There are 4 nested groupings, the coarsest first. Each group lies inside one group of the grouping before and may be the whole of it. The rows also spread widely along 11 directions, which tell nothing about the answers.
(in the rows, 128 means zero)
Known rows, each followed by its group in each grouping:
[158 185 122 143  88 139 149 217  86 132 171 131 150 136 148 151 140 122
 117 121 128 110 159 133 109  96  95  80] => Bife Kasun Z_239 Tubaf
[ 82 107 126 106 126 114 117 120 141 132 135  91 118 160 102 109  90 115
 198 101  99 129 130 100  98 137 108 138] => Bife Kasun Z_950 Libuf
[129 156 112 117 119 130  84 137 108 158  97 165 110 162  91 145 105 109
 128 142 112 150 129 173 148 126 124 111] => fumuf zatef Z_103 legi
[120 123 161 149 123  94 169 137  90 155 144  78 132  92 128 132  67 153
 128  92 125 141 114 136 119 105 132 192] => fumuf Vir Z_300 nodev
[104 134 100 113 103  97 124 168 131 100 133  57 115 214  74 100  96  55
 172 127 106 123 158  95  91 136 107 101] => Bife gabom Z_468 kag
[122 119 176 156 132 151 126 133 156 144 137 139 151  88 151 147 144 159
 141 136 120 122  89  92 141 137 135 124] => Bife gabom Z_471 zop
[150 162 157 150 109 125  85 167 124 145  80 165 164 110 144 166 162 139
 128 199 108 119 102 120 169 164 137 109] => Bife Kasun Z_950 Fumu
[ 76 143 166 145 148 125  94 156  74 171 125 121 136 165 155 130 138 139
 142 134  88  99 122 138 138 101 113  96] => Bife Kasun Z_239 berik
[122 130 127 148 122 111 158 155 135 146 154 117  93 127  92 112  89  91
 116  78 118 134 171 113 120  98 129 120] => Bife gabom Z_964 Nedev
[127 152 117 117  67  99 176 176 101 118 159  89 145  82 161 124  85 132
 161  96 120  98 149 105 104 135 106 175] => Bife mive Z_936 namu
[ 97 141 115  95 108 108 109 134  93 128  95  85 145 186 143 125 105 108
 171 160 113 112 103 140 121 161 114 151] => fumuf Vir Z_954 sidu
[135 120  76  86 106 131  92 121 161 111 126 161 137  98 149 121 113 118
 200 134 110 110 147 100 108 170 101 152] => Bife gabom Z_471 Tuze
[130  80 115 126 167 121 114 113 131 164 135 150 134  73 166 106 125 108
 177 136 119 104 133  90  97 152 132 165] => fumuf Vir Z_983 reg
[147 149 119 123 103 155 108 164 103 111 162 132 177 100 189 147 159 177
 118 157 123  93 133 132 132 136  93 124] => fumuf zatef Z_103 tobus
[120  80  86 112 168 106 118  58 156 103 100 119  97 125 110  91  99 138
  71 121 135 154 153 156 147 147 146 186] => fumuf Vir Z_983 fube
[105 102 145 155 130 109  65 124 143 155 116 151 107  55 126 122 110 145
 163 118  50 108 149  95 145 139 133 161] => Bife mive Z_914 tuma
[ 76 177 180 129  58 144 200 163 119 146 131  75 134 168 142 147 104 113
 150 110 124 111  64 100 132 148 116 112] => Bife mive Z_914 sep
[113 113 128 138 150  99 185 155  99 155 131  79 121 182 127  95 119  38
 125 135 153 115 129  97  95 137 147 120] => fumuf Vir Z_983 fube
[122  97  95 113 143 131 156 105 145 149 138 151 115  99 151 101 120  92
 131 114 139 117 141 105 109 150 133 151] => fumuf Vir Z_300 nodev
[160 175  98 111  96 160 110 167  99 133 149 159 135 164 130 157 128 123
 134 131 127 134 134 162 108 108  88  91] => fumuf Vir Z_300 nodev
[127  99 134 119 189 134 157 129 110 142 137  93 164 206 161 111 163  76
 143 174 187 117  85 107  77 140 147  96] => fumuf Vir Z_954 sidu
[117 131 102 115 136 161 149 148 112  99 182  96 146 188 161 108 167 120
  84 133 153 100 149 129 108 120 100  79] => fumuf zatef Z_103 tobus
[ 77 103  89 109 158 100 117 136 104 155 135 127 110 153 148  71 124  59
 165 118  99  78 190  99  97 139 114 116] => Bife Kasun Z_950 Fumu
[103 138 114 101 138 108 123 130  72 118 108  87 160 182 166 117 130 132
 106 172 146 108 117 165 139 143 123 139] => fumuf zatef Z_103 tobus
[142 148 107 115 148 120  64 147  92 109 107 139 163 169 157 137 158 157
 120 183 127 119 140 166 133 123 111 104] => Bife Kasun Z_239 berik
[153 155  91 101  65 167 104 145 181  76 115 133 140 166 107 150 157 116
 121 176 126 133 113 110 144 188 106  94] => fumuf zatef Z_103 tobus
[181 159  88 125 117 131 166 179 122  65 169  92 151 188 119 129 151 125
  63 134 184 144 168 147  98 106 109  82] => Bife Kasun Z_239 berik
[161 162 113 136  89 132 146 180 123  77 178  98 156 122 137 140 136 172
  84 114 134 126 170 135 120 111  93 116] => Bife Kasun Z_950 Libuf
[151 119 117 106  95 190 142  87 213 127 129 176 121  86 122 155 122 146
 144 115 138 159  80 104 134 175 120 143] => fumuf Vir Z_983 reg
[171 114 142 165 137  68 103 168  99 121 100  92 169  87 139 134 131 130
 127 196 120 121 126 105 127 153 152 178] => fumuf Vir Z_300 nodev
[131 133 154 148 105 126 102 150 129 102 142 106 154  87 150 143 133 193
 126 135  98 113 124 112 142 130 117 149] => Bife mive Z_936 namu

New rows. What belongs after each?
[182  94  85 121 114 106  77 166 148  67 165  81 163 100 113 122 128 135
 186 161 112 118 168  77  73 155 101 157] => fumuf zatef Z_103 tobus
[102  80 123 122 209 145  96  55 157 151  91 155  90 194  99 104 138 101
  91 144 141 159 107 150 142 132 158 106] => fumuf Vir Z_983 fube
[123 145  87 101  78 167 173 120 180  89 134 128 123 148 129 122 142 112
  73 129 154 129 127 118 150 179 117 111] => fumuf zatef Z_103 legi
[136  88  99 135 183  87  97 108 101 161 121 151 100  99 113 100  93 111
 121 115 114 138 176 153 114 106 144 170] => fumuf Vir Z_300 nodev
[142 153 127 166 144  82 107 190  60 152 133 126 111 138 115 120 112 102
  94 126 104 115 191 156 121  80 133 112] => Bife mive Z_914 sep
[117 124 114 102 127 131 100 127 106 170 141 145 119 125 111 134  72 125
 200 100 112 139 127 145  98 113 106 146] => fumuf zatef Z_103 legi
[148 137  72 116 174 125 119 141  60 132 144 158 144 146 201 103 160 120
  55 151 155  93 186 182 123 105 114 116] => fumuf Vir Z_983 fube
[128 133 126 133 120  94  96 160  91 145 150 114 125 101 107 129  73 150
 177  91  86 129 174 139 102  95  99 158] => Bife Kasun Z_950 Fumu
[ 71 140 179 139 151 101 144 131  61 209 112 115 109 154 129 128  71 111
 155  95 114 128  97 157 126  88 143 136] => Bife mive Z_914 tuma
[114 151 138 163 119  90 137 167  72 140 114  93 123 137 139 118 123 117
  54 137 103 107 160 155 163 121 139 146] => fumuf Vir Z_954 sidu
[150 136 100  94 131 150 135 127 158  97 112 146 173 163 173 132 172 107
 134 190 179 117  96 110 122 180 128 100] => Bife gabom Z_471 Tuze
[117 114 137 113 110 136  79 138 126 126 169 110 156  80 149 146  91 202
 237  97  80 119 122 108  87 114  76 165] => Bife Kasun Z_239 Tubaf
[144 107 136 156 131 115 166 134 133 166 139 144 121  38 151 121 109 119
 114 109 124 120 139  99 130 142 146 178] => fumuf Vir Z_983 reg
[136 158 133 119  88 167  92 139 157 118 123 161 129 141 117 161 137 151
 148 137 108 138 101 128 141 140 110  95] => Bife mive Z_936 namu
[164 138 153 169 162 152  45 150 123 116 149 163 152 113 136 158 167 205
  88 152 102 133 143 157 152  84 114  93] => Bife gabom Z_471 Tuze
[128 119  71 103 120 125 143 102 162  77 135 121 107 129 115 104 109 147
  74  95 138 144 178 150 135 134 116 146] => Bife Kasun Z_239 Tubaf
[137 124 130 139 168 105 107 118 128 174  73 181 104 139  92 132 116  96
 111 147 137 162 127 156 149 124 168 117] => Bife Kasun Z_239 berik
[130  63 115 134 207  95  97  65 159 137 102 163 114  73 128  97 112 144
 106 130 136 145 150 135 144 133 167 182] => Bife gabom Z_471 Tuze
[138 136 168 151 118 108 180 164  96 175 144  85 123 137  95 146  65 100
 162  97 142 158  94 122  93 102 135 151] => fumuf Vir Z_983 fube
[ 57 105 115 109 163 109 116 102 102 163 120 130  92 162 138  83 103  91
 150  98 101 101 152 133 121 119 131 129] => Bife mive Z_936 namu
[107 138  93  92 120 127 142 142 118 121 137 120 143 163 166 107 126  90
 162 134 138  96 139 114 104 149 105 118] => Bife gabom Z_471 Tuze
[108 110 173 170 138  90 158 152 131 119 112  64 147 126 145 109 147 108
 103 168 128 102 108  71 136 162 164 139] => Bife mive Z_914 sep
[ 66 129 147 121 111 143 129 142 107 145 179  85 116 152 138 116  93 135
 190  68  83  99 129 105  90 100  87 118] => Bife mive Z_914 tuma
[143 156 149 136 110 147 209 126 161 138 119 146 125 129 119 149 117 116
  67 115 186 163  88 138 158 137 155 119] => Bife gabom Z_471 Tuze
[113 129 145 149 138 145  93  93 118 146 119 162 116  65 159 140 119 215
  55 109  88 130 133 180 193 114 122 171] => fumuf Vir Z_983 reg
[156 143 135 144 154 153 109 161  89 155 146 156 156 139 173 145 166 132
 109 161 138 112 121 141 120 110 118  93] => fumuf Vir Z_983 fube
[131 166 116 110  89 143 216 154 133 139 138 144 142 128 161 132 133  97
  97 119 174 120 122 120 132 152 127 109] => Bife Kasun Z_950 Libuf
[134 125 149 129 122 141  83 130 164 129 109 128 129 157  76 159 113 141
 184 141 109 167  87 116 119 135 123 109] => Bife Kasun Z_239 Tubaf
[147 126 132 170 107 127  64 177 159  89 150 115 136 102 105 131 161 153
 119 146  63 109 180  81 136 138 106 106] => Bife Kasun Z_950 Fumu
[142 128 114 128 117 128 112 142 159  51 144  67 127 200  79 122 136 138
 102 136 132 149 141 119 113 127 118  98] => Bife mive Z_936 namu
[115  95 152 142 115 136 155 136 176  85 162  64 163  99 153 121 144 166
 143 127 125 111 109  56 111 160 119 145] => Bife Kasun Z_239 Tubaf
[146 145 135 125 123 127 169 116 114 124 120 115 136 131 117 148  98 166
  56 124 176 169 103 187 157 117 143 155] => fumuf zatef Z_103 tobus
[109 144 107 103 105 120 119 134 104 128 162 115 117 123 123 126  58 158
 170  63 101 131 160 157 106  92  83 160] => Bife gabom Z_471 Tuze
[ 92 166 163 150 134 108 122 181  47 195 120 129 124 168 148 130 120  87
 139 132 101  96 126 143 127  97 130  90] => Bife mive Z_914 tuma
[ 98 145 105 113 115 121  78 147  87 165 126 171 121  93 165 127 105 145
 169 110  68  94 170 149 135 116  94 140] => Bife Kasun Z_239 Tubaf
[111  97 113 128 191  73 119 118 101 131  96 107 144 142 155  86 131  99
 100 171 145 108 152 133 135 138 158 146] => Bife gabom Z_468 kag
[ 96 109 162 167 132 133 101 146 125 180 136 138 118  88 143 125 135 117
 150 123  65  94 130  88 136 134 131 136] => fumuf Vir Z_954 sidu
[158 139 139 121 105 168  83 156 150  95 143 107 179 163 123 167 156 159
 172 182 134 138  77 105 107 152 101  95] => fumuf zatef Z_103 legi
[101 176 176 154 101 159 115 165 116 175 117 157 123 155 123 165 139 135
 123 127  94 129  97 136 162 113 118  73] => Bife Kasun Z_239 berik
[152 118 100 105 134 158 114 133 149 118 142 143 150 152 134 132 156 106
 148 164 154 126 115 110 102 153 120  97] => fumuf zatef Z_103 tobus
[148 109 115 134 175 143 189 103 135 116 145 123 133 148 154 110 153 123
  26 132 198 142 127 148 130 124 150 121] => fumuf Vir Z_983 fube
[154 126  89 100 139 157 175 106 140 150 140 175 123 124 148 129 122 104
 104 112 182 144 124 153 110 133 135 130] => fumuf Vir Z_954 sidu
[122 148 122 128 152 134  89 123 124 181  94 198  85 164  89 137 107  95
 113 119 116 153 141 172 156  97 139  85] => Bife gabom Z_964 Nedev
[ 94  71 124 125 204 115  96  96 121 185 101 152 116 152 144  92 142  62
 168 161 119 108 117  98 106 149 153 122] => fumuf Vir Z_300 nodev
[122 141  92 108 142 101 125 136  94  89 122  97 147 177 156 105 129 130
  88 150 149 113 159 164 131 125 118 128] => Bife gabom Z_471 zop
[106 108  75  82 119 164  83  70 191  90 129 166 114 112 139 116 128 178
 134 107 103 130 151 134 142 156  94 141] => Bife Kasun Z_239 berik
[155 204 120 110 104 129 146 178  71 158 101 169 160 161 170 163 129 111
 108 167 169 123 110 181 149 118 123  93] => Bife gabom Z_964 Nedev
[155 111 103 108  99 116 163 122 164 100 124  98 145 108 124 127 104 113
 154 141 153 142 106  92 102 179 129 175] => fumuf Vir Z_300 nodev
[123 116 108 137 137 126  89 127 147 127 143 147  92 120  88 117 109 140
 119  90  90 143 183 137 128 101 114 122] => Bife Kasun Z_239 berik
[144 145 163 163 101  95 116 193 112 115 156  60 135 144  73 146  81 135
 170 108  97 147 137 110 101  94 111 134] => Bife gabom Z_471 Tuze
[145 147 103 130  60 132 109 156 156  69 131  91 135 120 123 137 129 150
 109 144  90 120 145 106 145 169  97 150] => fumuf Vir Z_983 fube
[149 123 161 148 117  95 174 151 158  94  97  61 168 144 113 139 137 122
 113 180 170 150  78  85 131 174 162 141] => Bife Kasun Z_239 berik
[167 135  97 107 118 146 195 127 171  90 124 142 165 124 169 131 169 120
  76 164 207 133 111 113 129 176 143 116] => Bife Kasun Z_239 berik
[164 159 119 118  72 134 219 133 139 141 139 131 116  83 114 153  62 131
 101  77 169 170 110 152 129 133 127 179] => fumuf Vir Z_983 reg
[163 154 108 127  84 151 128 153 155 104 163 144 121 107  99 153 107 166
 119  88 120 157 156 141 120 107  96 120] => Bife Kasun Z_239 berik
[145  69 106 138 173  85  93 136 131  89 140  70 158 123 129  92 141 121
 137 174 132 112 160  88  94 152 138 157] => fumuf zatef Z_103 legi
[150 123 177 181 146 151  98 137 153 139 121 141 129 125  92 157 160 154
  66 161 121 156 100 128 170 123 155  96] => fumuf zatef Z_103 tobus
[147 143 118 131 109 137 126 147 121 112 147 107 129 141 118 138 114 143
 113 119 121 139 136 140 119 121 105 131] => fumuf Vir Z_983 reg
[116 168 131 101  67 162 182 127 152 148 140 146  94 147  88 155  69 121
 150  60 141 167  95 144 123 118 114 118] => Bife mive Z_936 namu
[119  72 145 158 158 128 149 120 182  87 137  55 140 157 129  95 173 101
  94 168 138 114 110  48 119 177 150 122] => fumuf Vir Z_983 fube
[109 140 150 129 111 141 193 128 138 113 120  80 152 168 140 130 139 124
  70 152 175 133  76 122 153 164 144 121] => fumuf zatef Z_103 legi
[175  97 120 141 173 140 134 123 176 108 135 141 137 144 114 122 168  99
 103 161 178 148 120  96  98 141 160  89] => Bife mive Z_914 tuma
[122 156  82  69 112 128  97 122 118 103 104 127 138 203 123 133 100 120
 170 145 140 140 120 168 115 139  98 118] => Bife gabom Z_471 zop
[109 137 176 161 150 108  55 168  92 166  95 129 161 136 150 142 152 127
 161 194  80  98 106 112 150 130 134 103] => Bife gabom Z_468 kag
[139 131 162 173 133 125  65 181 120 155 149 145 135  96 120 145 133 136
 171 133  70 112 146  97 123 104 115 109] => Bife gabom Z_471 Tuze
[144 183 148 121  71 167 137 151 134 119 141 138 153 126 129 180 117 191
 122 115 131 149  96 155 146 123  94 113] => Bife Kasun Z_950 Fumu
[118 139 188 177 114  84 187 178 123 174 103  96 127 122  99 132 113  73
 119 137 128 133 106  82 143 145 171 126] => Bife Kasun Z_950 Libuf
[114 156 151 133  60 158 197 164 133 152 146 124 159  79 196 146 141 120
 140 131 126  87  83  73 136 176 113 140] => fumuf Vir Z_300 nodev
[ 74 114 100 103 163 108 117 133  54 171 145 123 137 137 192  87 115 105
 154 126 115  72 162 143 107 120 108 143] => fumuf zatef Z_103 legi
[ 91  94 176 169 186  96  56 111 122 153 105 111 103 141  81 118 102 149
 133 123  72 145 132 136 151  96 146 138] => Bife gabom Z_471 Tuze
[160 170 123 106  93 167 135 135 127 146 114 181 154 115 148 176 132 150
 112 156 160 146  83 164 155 146 124 119] => fumuf zatef Z_103 tobus
[126 162  74 121 117 123 104 173  72 119 127 139 136 159 187 106 166  95
  75 166 105  70 189 147 142 141 100 103] => fumuf Vir Z_983 fube
[ 94 123 102 103 123 127 133 141  91 108 167  67 148 158 182  97 124 129
 152 120 112  81 148 115  92 136  83 144] => fumuf Vir Z_983 reg
[130 141  83  78 119 161 166 116 140 126 142 166 145 135 177 126 134 127
 134 118 172 121 126 139 109 144 106 114] => Bife Kasun Z_239 berik
[135  96 133 164 164 158 108 128 154 125 156 141 127 106 154 112 183 135
  75 142 110 105 149  94 136 136 129 104] => fumuf Vir Z_983 reg
[117  90 107 131 182 101 166 120 129 123 149  97 114 157 118  83 122  94
  96 105 161 133 169 120  96 110 143 124] => Bife Kasun Z_239 berik
[138 105  81  94 101 112  88  96 186  63  96  78 111 167  62 118  87 123
 160 142 107 165 127 115 116 182 114 171] => fumuf Vir Z_983 reg
[115 170 158 147  70 129 156 182 117  84 158  43 140 174 115 142 114 153
 109 114 112 122 119 117 122 117 100 111] => Bife mive Z_914 sep
[118  58 110 142 181 121  98  76 182 105 121 115 101 128 101  90 139 124
  87 131 113 138 153 108 134 149 154 151] => fumuf Vir Z_954 sidu
[ 99 100  79  99 120 113 113 127 137 130 135 114 103 142 111  89 102  69
 173 118  99 106 169  98 102 157 113 142] => fumuf zatef Z_103 tobus
[145  90  80 119 121 139 105 106 193  91 149 125  98 107  93 105 115 119
 136 105 101 138 168  92 107 155 110 151] => fumuf Vir Z_983 reg
[ 63 118  92  75 143  94 176 106 101 177  96 128 109 170 152  84  83  46
 180 111 147 108 129 126 104 155 135 146] => Bife Kasun Z_239 berik
[102 144 156 141 110 101 135 145  96 149 131 107 131  98 133 134  86 169
 122  97  98 127 139 147 148 110 118 163] => Bife Kasun Z_950 Libuf
[135 112 150 129 115 163 125 153 145 137 172 115 170 103 156 147 144 141
 198 143 126 108  88  69  90 149 107 121] => fumuf zatef Z_103 tobus
[105 126 137 144 138 122 148 123 119 138 150 126 116 100 134 115 109 162
  77  83 116 125 163 147 148 104 122 143] => Bife Kasun Z_950 Fumu
[148 134 137 140 125 150 116 141 130 166 135 167 124 112 120 152 124 121
 144 127 118 141 111 125 120 122 124 117] => fumuf Vir Z_300 nodev
[ 88 100 111 136 156 100 107 108 122 104 137  94 102 127 134  81 115 145
  85 105  94 105 185 134 134 118 126 151] => Bife mive Z_914 sep
[117 119 102 107  95 195  51 116 182  92 172 146 128 121 122 139 142 184
 165 115  74 119 137 108 123 143  69 107] => fumuf zatef Z_103 legi
[125 138  88  98  94 144 128 138 149  83 156 113 153 124 162 119 133 145
 135 129 126 103 149 112 119 149  90 127] => Bife gabom Z_468 kag
[103 113  80  70 145 111 126 117 101 108 153  92 158 155 183  96  98 134
 189 119 147  97 148 131  80 126  90 154] => Bife gabom Z_964 Nedev
[127 113 135 160 172 112  82 141 120 129 109 138 132 135 146 112 172 119
  89 178 111 102 149 117 142 134 150 102] => Bife mive Z_914 sep
[161 131 135 143 119 127 121 135 153 110 143 124 124 110  77 148  99 168
 112 102 128 171 143 141 127 109 121 136] => Bife Kasun Z_950 Fumu
[132 144 162 160 104 162 155 140 177 113 147 131 128 114 114 148 152 165
  60 114 126 144 120 113 165 132 130  98] => Bife Kasun Z_950 Libuf
[ 77 132  79  58 101 171 203  62 171 110 150 143 108 139 156 105  96 148
  96  55 164 135 132 155 136 147  99 142] => Bife Kasun Z_950 Libuf
[130 176 145 147  96 124 157 175 115 146 113 134 127 149 124 144 125  96
  98 136 132 127 121 133 154 129 135  99] => Bife gabom Z_471 zop
[117 137 134 119 133 144 106 123 112 147 155 134 112 143  99 146  77 178
 155  69 111 162 132 175 112  71  96 125] => Bife Kasun Z_239 Tubaf
[133 124 134 156 137 133 129 164 137 141 150 148 143  88 173 118 164 115
 111 142 117  87 155  83 135 132 130 105] => Bife gabom Z_964 Nedev
[149  69 123 157 196 105 121 126 157  97 131 110 154 109 150  96 180 127
  86 175 151 115 153  84 119 148 160 125] => Bife Kasun Z_239 Tubaf
[127 128 117 111 131 131 138  95 129 128 120 115 103 163  90 133  76 141
 106  99 141 174 114 176 131 114 124 153] => fumuf Vir Z_983 fube
[ 61  97 163 155 164 112 168 122 110 212 150 141 105  63 165  92  97 101
 136  73 102  90 145  97 134 106 145 151] => Bife gabom Z_468 kag
[136 127 116 139 145 103  52 182  76 121 133 103 167 150 151 121 157 123
 153 192  96  88 156 118 111 132 110 113] => fumuf zatef Z_103 legi
